The same things were measured in two ways. Each way mixes the same 10 hidden numbers, adds some noise and spreads widely along 6 directions of its own, which tell nothing about the thing.
In the rows, zero is written as 128.
Some things both ways: the first way, then the second way.
[161  97  93 136 119 168 131  89 167 112 113 117 152 104 105 128 165 160
 147]
[110 145 129 146 126 117 107 108 136 102 124 127 162 133 125 102 116 138
 115 142 139 141 126 121 148 136 127 140]

[ 78 143 168 149 137 123 115 145  87 166 100 111 139 162 126  80  70 151
 122]
[116 120 115 104 123 126 112 163 121  99 142 143 120 129 138 133 140 137
 116 142 136 103 141 142  99 124 109 131]

[110 145 211 166  75  94 165 176 150 114 101 141 147 138 144 201 144  86
  86]
[104 121 131 117 127 121 104 129 108 143 158 114 113 111 123 134 122 122
 122 130 140 114 106 102 114 113 117 108]

[135 162  62  73 163 116  60 146  83 149 161 138 105 125 125  98  96  96
 131]
[138 160  92 146 111 141 105 140 122 152 143 111 123 142  90 121 114  90
 130 109 115 145  90 109 109 100 118 104]

[ 86 112 150  97 178 154 152  71 115 119 121 136 202 171  79 108 157 153
 113]
[ 99 146  80  87 115 111  99 134  79 146 159 114 125  95 110 117 113 115
 141 143 126 117 116 128  87 155 115  84]

[112  67 131 121  97 127 151  89 188 104 138  91 139 100 136  90 102 125
 101]
[119 132  97 146 100 122 117 148 120 121 134 140  90 128 147 123 118 105
 147 139 125 144 105 133 146  72 147 141]

[168 108 168 172  90 145 184  73 151  47  91 156 143  83 106 103 104 126
 147]
[112 154 123 142 150 137 154 123 146  90 119 112 147 121 118 124 109 148
 131 118 154 155 139 105 137 145 142 144]

[150 111 100 130 128 103 121 109 147 127 159 113 110 121 125  89 133 129
 123]
[122 158 128 134 116 109 125 145 117 117 115 115  89 158 134 120 127 114
 115 112 109 112 120 103 126  86 110 144]

[106 115 137 128 141 127 124 118 142 126 165 104 114 147 151 157 163 144
 143]
[ 86 148 103 122 124 102 146 112 156  95 114 129 110 128 127 113 118 113
 108 136 134  82 123 138 116 123 117 133]

[ 83  88 198 113 182 132 141 170  74 191  71 110 190 208 113 108  88 107
 132]
[113 155  78  95 100  83  83 138 101  99 139 113 120 143 122 138 119 121
  89 157 126 117 145 115 112 141 157 113]

[153 147  42  86 174 115  90 154 115 163 133 143 129 119  95  54  77 129
 150]
[106 125 142 122 150 130 111 170  99  93 133 125  87 115 143 132 131 127
 146 138 136 105 137 114  83 144 138 119]

[116 102 100 102 151 136 137 131 120 174 176 114 121 166 152 138 133 140
 118]
[119 158  89 132 108  96 175 102 126  81 105 129 139 125 133 116 127 128
 110 135 132 104 144 161 138 132 132 135]

[106  89 106 100 140 155 126 103 123 154 129 100 167 155 139 126  92 129
 109]
[130 120  98 160 151 151 114 152 147 135 125  91  70 163 133 135 129  99
 162 124 109 121  85 144 112 100 134 131]

[ 90 134  90  92 121 152  47 105  84 144 165 122 102 148 114  89  99 144
 115]
[119 157  75 112 100 123 112 163 119 136 144 119 115 139 119 114 118 114
 140 124 106 140 120 118 124  97 116 135]

[144 128 201 119 106 121 201 172 162 122  89 129 161  97 164 181 124  71
  90]
[101 123  77 111 144 162 214 147 132 108 154 133 158  76 128 143 136 148
 151 103 146 136 160 147 121 142 124 158]

[102 116 156 109 146 121  74 244  53 231  90 146 132 187 142 204  96  73
  97]
[115 161 167 153 147 107 127 119 113 115 109  67  75 150 110 107  93 122
 149 126 145 105 127  99  96 121 105  90]

[132  82 207 156 121 177 147 190 148 150  90 106 142 122 149 158 161 133
 178]
[100 106 106  76 144 147 136 143 118 135 165 115  80  93 124 174 137 134
  94 104 136 123  89  75 115 109 147 143]

[105 122 154 139 138 151 114 155 105 169 106 116 138 129 143 112 120 132
 127]
[137 135 151 157 143 162 165 119 115 142 139 122 110 112 100 131 123 116
 150  96 152 123  97 113 104 102  95  96]

[116 155 151 147 120 123 148  99 106 103  76 128 195 167  96 116 145 104
 123]
[ 93 151 104 123 135  89 111 139 116 106 152 102 170 144 122 145 125 120
 118 139 126  94 181 113  99 167 134 124]

[152 132  75 112 117 121 149  99 142 117 152 134 120 177  94 161 172 156
 148]
[112 140 144 106 140 124 112 127 130  88 116 148 113 114 123 139 122 129
 111 127 137 121 100 109 106 146 132 123]

[112  97 203 167 135 144 118 172 104 172  63 134 148 116 136 170 120 125
 101]
[ 93 157 144 141 129 132 149 148 131  88 132 103 139 118 114  81 107 151
  87 127 158 120 161  97 129 121 108 137]

[142 149  92 108 160  82 122 128 130 116 155 133 124 163 101 116 141 122
 158]
[ 86 121 123  97 152  90 110 106 129 108 126 142 161 124 152 156 135 135
 136 130 113 114 111 130 131 156 122 151]

[106 195  94 103 158 120 148  70  90 121 180 141 136 171 118  87 109 169
 114]
[149 145 104 150 121 160 147  97 136 103 119 158 139 118 102 119 142 104
 131 119 131 120 107 147 103 149 115 115]

[ 88 105 197 162 137 146 112 153 110 153  55 117 153 100 147 135  98 118
 105]
[ 98  90  71  92 109 120  93 149 120 152 185 104 166 123 143 121 130 169
 129 155 148 142 147 142 157 103 102 148]

[153 112 116  96 150 125 128 143 130 136 114 123 130 128 120 139 134 104
 146]
[133 154 120 136 113 119 114  90 136 123 122 133 146 134 114 124 114 127
 138 129 140 160 100 110 142 125 123 118]

[163  96 165 164 133 130 189 144 191  91  94 100 121  74 143  70 121 130
 210]
[110  89 139 113 142  86 150  52 142  94 115 153 144 108 169 175 138 164
 166 154 169 126 135 148 152 151 136 147]

[140 139  78  55 202 101  48 216  98 215 122 101 123 123 136  94  91  83
 133]
[ 96 162  70 101 102  95 107 189 117  98 144 121 123 149 130 112 128 118
 105 144 110  92 178 132  97 126 121 140]

Other things, the second way, with their names:
Z_837: [103 129  99 134 134 111 113  81 162 123 118 140 149 122 139 119 116 128
 183 147 136 142 103 152 143 149 116 140]
Z_274: [105 143 139 103 157 141 139 181 116 112 141 107 103 105  98 150 101 125
 119 115 147 108  95 123  66 122 118  77]
Z_732: [ 98 163 141 145 137 146 154 128 122 128 148 149 163  79  86 110 103 105
 152 116 153 120 115 121  89 144  96  86]
Z_78: [ 92 127 132 127 125 104  99 151 124  61 119 129 122 134 152  88 128 150
  89 177 148  72 163 154 110 148 118 139]
Z_423: [127 122  83  85 103  85  95 121 108 120 156 118 133 136 122 156 135 136
 127 167 151 105 156 143 100 143 126 100]
Z_223: [151 122 142 147 102 159  39 150 110 159 171 136 109 137  96 128 119 105
  91 137 140 153  67  86 116  79 122  93]
Z_100: [106 137 143 158 132 144 155  84 177 100 127 176 146 102 119 136 123 114
 106 119 158 136  91 109 151 110 134 150]
Z_829: [ 91 145 103 134 123 140 136 146 150 111 151 133 178 107 113  87 110 143
 115 139 151 129 140 147 131 126 101 131]
Z_524: [115 120 107  83 116 159 130 189 124 148 193 157 158  91 100 138 126 141
 142 120 153 132 127 138  84 107  68 100]
Z_937: [118 116 152 138 144 143 130 120 131 136 136 104 120 136 121 130 123 141
 121 111 132 118  93 109 133  94  89 131]
Z_591: [ 97 114  91 106 132 125  78 150 146  93 127 140  75 131 161 130 140 131
 129 152 120 122 121 108 128 129 158 174]
Z_312: [111 120 161 109 138 128 154 102 132 122 107 128  69 109 138 128 120 147
 129 104 137 126  56 111 146  71  93 140]
Z_542: [136 167 132 146 133 122 147  80 125  89 102 132 139 135 117 130 130 127
 130 116 134 139 147  86 128 164 141 141]
Z_976: [133 137  62 112  91 118 122 100 129 124 148 140 174 131 120 126 141 130
  98 130 126 136 123 136 150 122 120 147]
Z_157: [150 198 178 185 119 115 125  89 118 114 115 132 135 161  74 146 112  68
  80  95 130 103 105  61  98 116 128  80]
Z_748: [132 133 162 149 155 132 149  69 145  94 100 127 143 118 113 138 113 141
 137 130 167 133  90 144 126 143 116 107]
Z_774: [149 140  63 108  92  94 107 112 116 138 131 120 144 165 120 125 142 119
 166 140 107 114 149 168 111 127  75 114]
Z_24: [ 78 147  69  93 117  94 153 168 129 116 161 103 140 128 121 143 117 129
  93 120 131 106 156 125 122 105 135 139]
Z_217: [ 87 180  90 127 105 115 114 129 121  98 124 120 131 109 107  77  96 118
  87 147 136 126 120 119 125 141 142 120]
Z_290: [106 134 110 117 139 125 140 102 140 130 122 141 133 111 130 135 126 125
 175 113 124 141  91 132 130 130 105 139]
Z_392: [143 147 125 142 115 149 119 112 107 133 132 135 125 110 112 119 122 123
 137 116 137 169  93  90 134 115 128 121]
Z_706: [ 83 164 128 107 133 101 121 110 149 110 124 128 147 124 113  99 109 138
 141 133 146 111 151 105 112 152  88 133]
Z_250: [101 107 151 127 146 105  79 110 137 113 123 128 110 128 154 142 122 137
 157 150 140 129 103 108 136 132 135 142]
Z_97: [117 137  54 112 104 131 109 162 131 139 167 104  92 141 125 138 130 111
 113 114 118 148 127  76 142  79 157 167]
Z_498: [129 131 153 181 140 152 112 141 123 113 138 109  71 138 118 124 122 102
 132 133 152 110 126  89  92 113 147 108]
Z_188: [120  90 121 134 152 128 114 111 134 161 126 102  48 144 164 149 140 120
 209 113 110 137  71 103 141  86 117 165]
Z_904: [118 130  65 144 114 128 121 126 148 152 162 120 168 143 111 142 121 104
 124 127 122 140 100 143 145  96 125 135]
Z_29: [ 93 145  68 101  85  91 106 127 162 122 146 124 165 144 119  83 113 148
 119 156 139 127 156 147 151 104  83 149]
Z_419: [104 120 144 131 149  97 114  98 157 102 118 104  77 159 144 146 130 129
 130 140 137  86 135 100 120 125 128 140]
Z_356: [148 148 117 140 104 113 104  76 111 119 122 139 104 143 115 144 146  98
 107 125 122 109 115  90 116 140 136 114]
Z_902: [137 111 117 125 130 136 112 126 106 113 151 131 188 132 122 136 144 142
  99 132 132 115 127 156 123 143 103 127]
Z_162: [119 135 169 104 141  99  88  96 128  88  92 123  85 148 137 106 129 159
 129 147 140  86 129 106 107 154  85 127]
Z_567: [ 84 134 125 139 149 132 115 142 123 123 138  87 101 125 110 101 104 106
  99 136 128  68  95 137  91 124 108  94]
Z_358: [157 117 144 110 115 145  93  80 119 159 145 125 122 138 110 113 144 163
 146 117 146 148 118  78 129 122  58 129]
Z_18: [116  91 178 162 189 156 153 106 127 100 138 101 156 112 128 170 122 141
 106 121 163 114  92 135 129 137 147 121]
Z_704: [112 121 122  95 135 139 135 159 125 109 146 124  85 118 129 140 137 140
 121 122 147 104 131 115  94 109 109 127]
Z_92: [116 151 106 149 108 130 163 141 127  88 124 160 130 111 128 123 127 109
 105 130 136 111 126 147 126 110 134 134]
Z_71: [ 88 103  99 121 147 165 120 158 159 151 161 140 119  93 140 137 117 132
 180 117 142 178  82 112 143  95 132 159]
Z_849: [104 141  97  98 130 118 163 132 136 120 130 143  89 111 127 159 132 104
 147 108 122 101 113 124  94 117 116 128]
Z_713: [160 148  96 122 110 137 115 155 132 120 128 125 116 153 110 117 126 137
 165 129 135 145 137 151 100 113  91 111]
Z_658: [119 132 145 147 125 145 125 113 120 113 144 141 137 111 117 128 127 124
  80 122 140 128 103  92 139 114 136 136]
Z_456: [114 124 127 105 151 100 122 110 142  75  82 133  75 142 161 125 134 143
 172 152 132  92 123 157 105 150 109 142]
Z_869: [120 147 131  98 134 113 187  91 101 130 119 110 113 105 115 152 122 141
 142  86 129 125 120  98 125 120  95 127]
Z_463: [ 82 129 122  97 162  90 155 142 126 117 135  91 178 135 123 143 105 147
 142 124 135  93 125 185 110 133  75 101]
Z_475: [143 161 114 131 118 139 125 139 111 137 134 123 104 131 109 133 120 119
 155 103 125 174 116  83 124 103 130 127]
Z_293: [139 136 145 160 138  97 110  51 147 122 106 114 165 174 121 111 135 129
 167 138 135 101 143 139 123 164  68 118]
Z_26: [136 117 140 160 130 132 101 126 112 131 141 155 113 128 137 160 138  86
 148 124 122 123  85 109 117 104 142 127]
Z_334: [103 127 106 122 128 107 126 124 141 137 150 110 146 141 126 133 125 133
 136 126 135 117 130 127 137 101  99 137]
Z_74: [128 133 165 123 135 125 122 122 113 125 151 153 169 108 113 153 125 138
 160 119 157 154 144  86 117 134 111 120]
Z_768: [ 68 162 113  88 130 116 125 191 129  84 158  96 142 102 109  97  83 171
  83 150 172 138 175 104 117 126 137 123]
Z_372: [142 170 111 120  82 113  87 103 116 109 120 151 148 126  96 105 111 123
  95 148 144 144 106 121 125 124 114  93]
Z_204: [133 155 144 168 119 138 131  80 161 105 111 141 160 143 111  86 128 135
 118 124 147 137 141 100 148 128  92 150]
Z_724: [ 91 132  92 129 140 124 139 139 147 140 153 128 166 122 124 156 115 110
 134 116 124 131  99 141 136 107 125 137]
Z_760: [143 100 112 135 116 168 113 148 112 203 199 143 152 101 107 156 124 120
 188 107 144 190  75 111 134  62  93 115]
Z_884: [ 58 132 135 126 135  92 134  90 125 129 146 124 154  77 131 115  94 131
 133 142 160 120 110 120 143 130 121 120]
Z_778: [152 185 147 143 101 151 119  99 124 131 118 148 116 138  87  89 131 118
 130  89 122 153 124  38 125 123  87 137]
Z_964: [156 168 117 107  96  94  93 150 101 149 119  93 104 197 100 115 124 122
 142 114 105 112 121 135  96  79  44  87]
Z_303: [ 99 128 132 128 139 120 143 137 135 116 137 132 154 121 127 129 116 138
 134 125 135 123 117 139 134 105  95 132]
Z_735: [133 138 118 164 117 101  97  73 149 161 151  83 145 181  96 124 120 105
 151 149 153  92 140 133 112 121  83  86]
Z_941: [112 149 121 102 109 105 122 105 124 120 118 134 141 130 120 109 127 141
 100 123 127 120 107 118 141 111  84 137]
Z_957: [106 121  93 134 127 126 137 121 156 127 153 122 139 132 124 134 128 122
 123 129 144 122 125 122 140 107 129 149]
Z_536: [ 85 168  87 126 140  58 129 128 134  59  93  91  81 175 150 129 131 109
 131 156 115  48 191 138  87 175 155 140]
Z_888: [140 101 137 110 135  87 114  90 119 124 120 144 105 150 160 185 160 124
 172 129 124 104 120 126 116 131 110 132]
Z_149: [118 148 131 161 142 124 153 143 132 106 111  93  61 160 134 134 125 103
 130 108 123 101 133  97 118  93 147 144]
Z_461: [ 95 105  82 125 162 127 159 120 193 130 129  89 128 149 145 154 124 144
 159 115 135 128 110 150 155 103 123 169]
Z_696: [ 82 149 107 138 134 108 147 119 148 122 140 127 169 129 125 132 118 116
 110 110 119 120 112 120 155 108 125 157]
Z_620: [111 126 134 132 151 151 132 127 147  98 121 133 126 109 132 127 116 142
 127 123 143 149  95 118 139 129 137 149]
Z_391: [145 121  95 151  96 123  75  85 133 140 137 125  78 160 138 119 149 103
 124 139 123 132 110  76 152  96 139 160]
Z_587: [101 135 122  97 133 132 115 180 115 119 142 111 126 129 124 126 119 138
  85 112 115 117 102 116 117  96 102 134]
Z_31: [114  93 133 109 132 121 132 128 112 130 148 158  90 103 161 161 147 131
 175 135 141 116 117 126 107 104 109 137]
Z_306: [ 98 100 120 106 141 138 134 140 159 126 138 117 117 118 146 132 117 166
 133 127 149 149  89 140 156  75 100 154]
Z_472: [120 133  96 156 126 167 134 178 134 157 173 118 146 140 108 116 134 108
 132 101 115 135 128 110 124  82  98 147]
Z_909: [105 102 123 117 149 104 136  74 136 101 123 112 142 113 154 111 130 177
 176 164 169 117 168 152 135 171 105 142]
Z_953: [107 124 151 143 141 145 135 119 133 124 139 149 165  99 125 114 119 134
 135 121 143 139  96 135 135 120  99 130]
Z_862: [ 92 118 149  97 173 109 127 152 119 127 126  98 102 123 134 161 108 133
 174 118 135 109  98 136  90 122 100 100]
Z_361: [105 120 149 134 151 121 125  95 135 104 116 115 149 119 133 133 114 149
 120 140 149 126  99 136 137 138 123 123]
Z_219: [108 143  74 109 113 111  90 135  96 112 145  92 118 130 119 107 122 121
 108 158 128 102 143 131 100 155 134 109]
Z_833: [135 106 115 132 139 148 140  95 153 148 138 136 141 130 130 160 139 131
 143 102 129 158  67 121 162  86 114 153]
Z_442: [122 144  67  99 108  83 139 127 118 114 151 117 155 147 119 158 137 116
 132 145 136  87 184 150  91 150 121 106]
Z_484: [148 124 123 146 113 107 107  43 127 135 112 124 136 145 137  98 140 148
 185 147 141 146 137 123 154 141  85 140]
Z_134: [149  90 138 124 135 125  70 105 133 166 145 141 130 162 127 178 140 116
 153 123 126 123  52 137 114  94  86 107]
Z_40: [ 98 137  97 125 114 123 121 147 129 104 147 157 178 101 115 118 114 118
  88 152 143 111  99 178 124 118 116 108]
Z_68: [121 141 145 142 128 133 120 119 137 129 130 127  82 127 112 128 109 105
 129 123 146 122  81 106 113  92 123 108]
Z_109: [104 135 121 113 132 130 138 123 144 144 158 116 133 119 106 136 120 137
 135 111 149 121 132  91 114 113  97 123]
Z_582: [116 123 104 129 137 129 118 113 132 113 139 125 169 131 124 143 128 138
 117 128 136 138 122 121 142 138 138 143]
Z_823: [135 141 159 109 136 105  79  82 108  98 103 125 103 139 114 136 121 133
 109 144 140 109 101 103  93 163 117  86]
Z_174: [155 114 131 194 112 121  88  18 132 150 119 123 138 152 125 100 138 104
 147 150 135 127  77 127 163 123 106 123]
Z_830: [ 44 178 135 127 158  96 171 152 138  78 113  95 133 100 122  88  77 132
 136 137 150  91 160 137 104 151 119 116]
Z_470: [107 127  55  64 111  87  64 129 121 143 156 121 129 149 130 151 138 122
 124 145 104 110 126 124 105 141 106 124]
Z_120: [113  99  64  95 102  96 100  84 123 124 158 145 194 110 155 142 144 160
 129 158 138 160 134 140 181 143 142 173]
Z_920: [120 144  99 113 111 127 110 132 126 139 146 126 152 121 112 117 105 145
 139 133 141 170 114 129 138 107 102 124]
Z_955: [133 161 192 196 137 161 154  98 126 116 104 120 104 118  97  74 107 116
 134 106 152 129  91  97 124  97  88 106]
Z_961: [146 149 115 104 125  95 108 108 118 118 109  97 144 158 107 114 111 158
 172 148 147 131 140 172 102 145  68  83]
Z_426: [ 85 105 104 143 174 154 136 142 156 110 142 118  94 100 142 162 122 105
 148 127 139 121  88 131 115 134 183 140]
Z_289: [117 142  97 129 127 134 173 137 128  99 126 121  88 118 134 123 135 128
 132 111 132 122 151 107 121 120 138 156]
Z_639: [132 144 103 123  90 126 104 121 147 138 133 154  89 137 116 119 128 104
 119 124 124 123  85 112 121  77  98 130]
Z_101: [130 150 116 138 123  90 110 112 117 120 111 100 101 164 131 130 116 105
 161 138 123 106 128 134 107 129 115 102]
Z_494: [117 139 115 131 126 144 117  92 129 117 131 135 122 101 111 120 120 124
 117 137 149 139  97 108 128 138 135 119]
Z_182: [111 128 148 127 146 127 154 129 123 124 135 114 114 112 122 133 118 135
 157 122 151 118 125 124 108 116 101 111]
Z_828: [117 121 150 128 141 110 155  59 116 117 127 151 165  90 143 141 129 154
 183 123 153 159 133 105 158 149 121 146]

Some of these things the first way, each followed by its name:
[183 115 125 125 117 102 203 103 205  67 162 127 121 102 124 115 125 144
 160] | Z_456
[179 116  37 127  99 145  77 147 160 120 166 131  85  91 140 148 152 114
 175] | Z_463
[146 135  61 104 236  81 109 125 134 131 179 152 128 100 129  95 119 120
 144] | Z_567
[138 145  97 120 150 114 141  39  99  82 127 138 123 106  97  10  51 145
 128] | Z_713
[150 104 133 156  99 110 140 110 120  86  89 182 110 101 102 177 109  97
 108] | Z_768
[188 122 109 122 138 141 123 161 137 131 169 136  82 100 137 117 179 121
 180] | Z_869
[126 172 165 135  95 116 131 123 129  78 137 128 126 147 120 136 142 116
 149] | Z_470
[130 179 130 130 146 127  97 148  98 126 166 138  89 100 152  59  78 135
 158] | Z_976
[142  95 169 126 160 101 106 223 126 187  98 117 127 121 146 136  92  91
 135] | Z_587
[ 78 185 173 141 106 111 130  89 106  71 124 156 145 138 100 114 121 125
 100] | Z_732
[168  67 159 151 140 102 145 174 191 123 169 116  62  71 167 122 133 135
 175] | Z_312
[112 132 117 151 133  90 139  79 120  90 124 145 127 150  91  88  95 144
 134] | Z_250
[120 152 143 158 107  91 131 160 108 137 124 129 103 168 149 185 139 103
 131] | Z_419
[ 82 162 153 136  91 145  70 145  91 162  93 107 147 130 147 142 117 108
  70] | Z_472
[127 139 177 149  72 155 144 128 136 101 120 147 131 107 119 115 107 139
 117] | Z_392
[110 148 170 151  86  58 212  97 174  78 122 117 136 139 128 129 139 108
  85] | Z_31
[100 112 153 137  79  94 153 131 121 118 116 142 139 201 116 212 138  87
  94] | Z_862
[162 147 128 124 149  70 200 104 157  80 128 154 138 105 124 128 122  99
 116] | Z_120
[195 137  93 148 109 105 165 159 213 114 139 136 124  58 141 137 122 134
 132] | Z_78
[144 146 117 153 155  90  98 170 110 153 137 140  92 102 149 115 101 112
 137] | Z_937
[163 117 144 131 163 129 180 103 164  82 125 139 145  87 118  98 131 137
 162] | Z_494
[140  96 158 114 142 143 150 121 166  99 141 143 148  98 120 144 136 133
 127] | Z_217
[124 104  53  98 170 162  63  78  90 138 135 132 105 111  99  72 111 160
 151] | Z_920
[132 162 175 168  66 140 126 144 120 101  50 128 142 118  95  96 126 117
 147] | Z_74
[158 114 172 146  91 121 167 169 206 105 110  88 113  91 169 195 187 107
 157] | Z_100
[103 116  96 114 180 133  82 140  82 179 111 118 120 145 119  97 117 131
 139] | Z_182
[137 125 125 132 111 122 130 143 132 133 133 112 106 129 155 163 143 112
 133] | Z_833
[118 127 119 127 203 144 146 101 139 156 132 104 175 125 137 102 159 166
 129] | Z_174
[111 140 158 118 160  78 145 133 120 117 126 136 132 142 117  91  58 126
 125] | Z_591
[123 159 147 158 141 105 135 127  95 134 137 156 111 177 102 135 129 176
 141] | Z_162
[ 87 153 130 103 172  93 125 130  58 157 148 132 152 225 120 103  81 107
 122] | Z_536
[177 147  94 129 125 147 140 146 156 119 119 155 115  72 132 168 144 136
 144] | Z_909
[ 64 108 215 162 132 143 121 145 113 154  79 111 160 141 129 121  98 152
 112] | Z_953
[125 111  99 121 163 105 149  91 105 127 129 151 128 155 106 122  91 140
 120] | Z_620
[108 124 138 104 173 169 115 148  95 175 114 136 177 153 119 127 117 139
 125] | Z_219
[ 97 172 147 190  63 180  95  84 108  89 102 112 138 118 144 142 174 140
 138] | Z_735
[134 116 175 154  77 154 167 150 175 132  95  64 157 153 135 108 171 141
 170] | Z_888
[158 119 126 138 105 103 145 136 172 112 112 108 129 105 149 190 187  84
 114] | Z_334
[127 120 154 177 206  81 168 182  83 171  75 155 159 136 142  67  21  97
 150] | Z_18
[ 93 175 146 121  68 157 113 108 105 125 153 110 136 167 136 136 136 141
  98] | Z_774
[133 211 194 159 125 115 110 193  75 149  95 159 101 117 130 140 120 130
 123] | Z_358
[144 134 135 137 124 134 143  85 174  76  83 103 139  61 112  81 155 134
 147] | Z_524
[133  57  99 128 158 226 102 144 123 192 101  93 137 143 130 134 155 190
 202] | Z_748
[112 164  90 155  81 148 103 102 107 123 124 144 123 122 119 100 103 148
 112] | Z_498
[137 202 120 163 125 103 108  91  96  93 150 159  89 101 121  87 107 158
 125] | Z_204
[113 150  90 140  63 163  45 110  81 148 171 118  81 157 123  96 122 163
 124] | Z_964
[111 149 169 167 113 108 130 142 129 115  99  92 134 140 140  78  98 125
 166] | Z_134
[100  98 131 100 112 152 118 182 143 202 131  81 140 160 161 172 139 129
 103] | Z_92
[176 131  98 129 136 159 141 140 136 133 133 139 133 152  97 130 167 169
 198] | Z_823
[116  81 188 175  42 164 157 110 160  88 107 103 126 128 178 236 156 108
 119] | Z_461
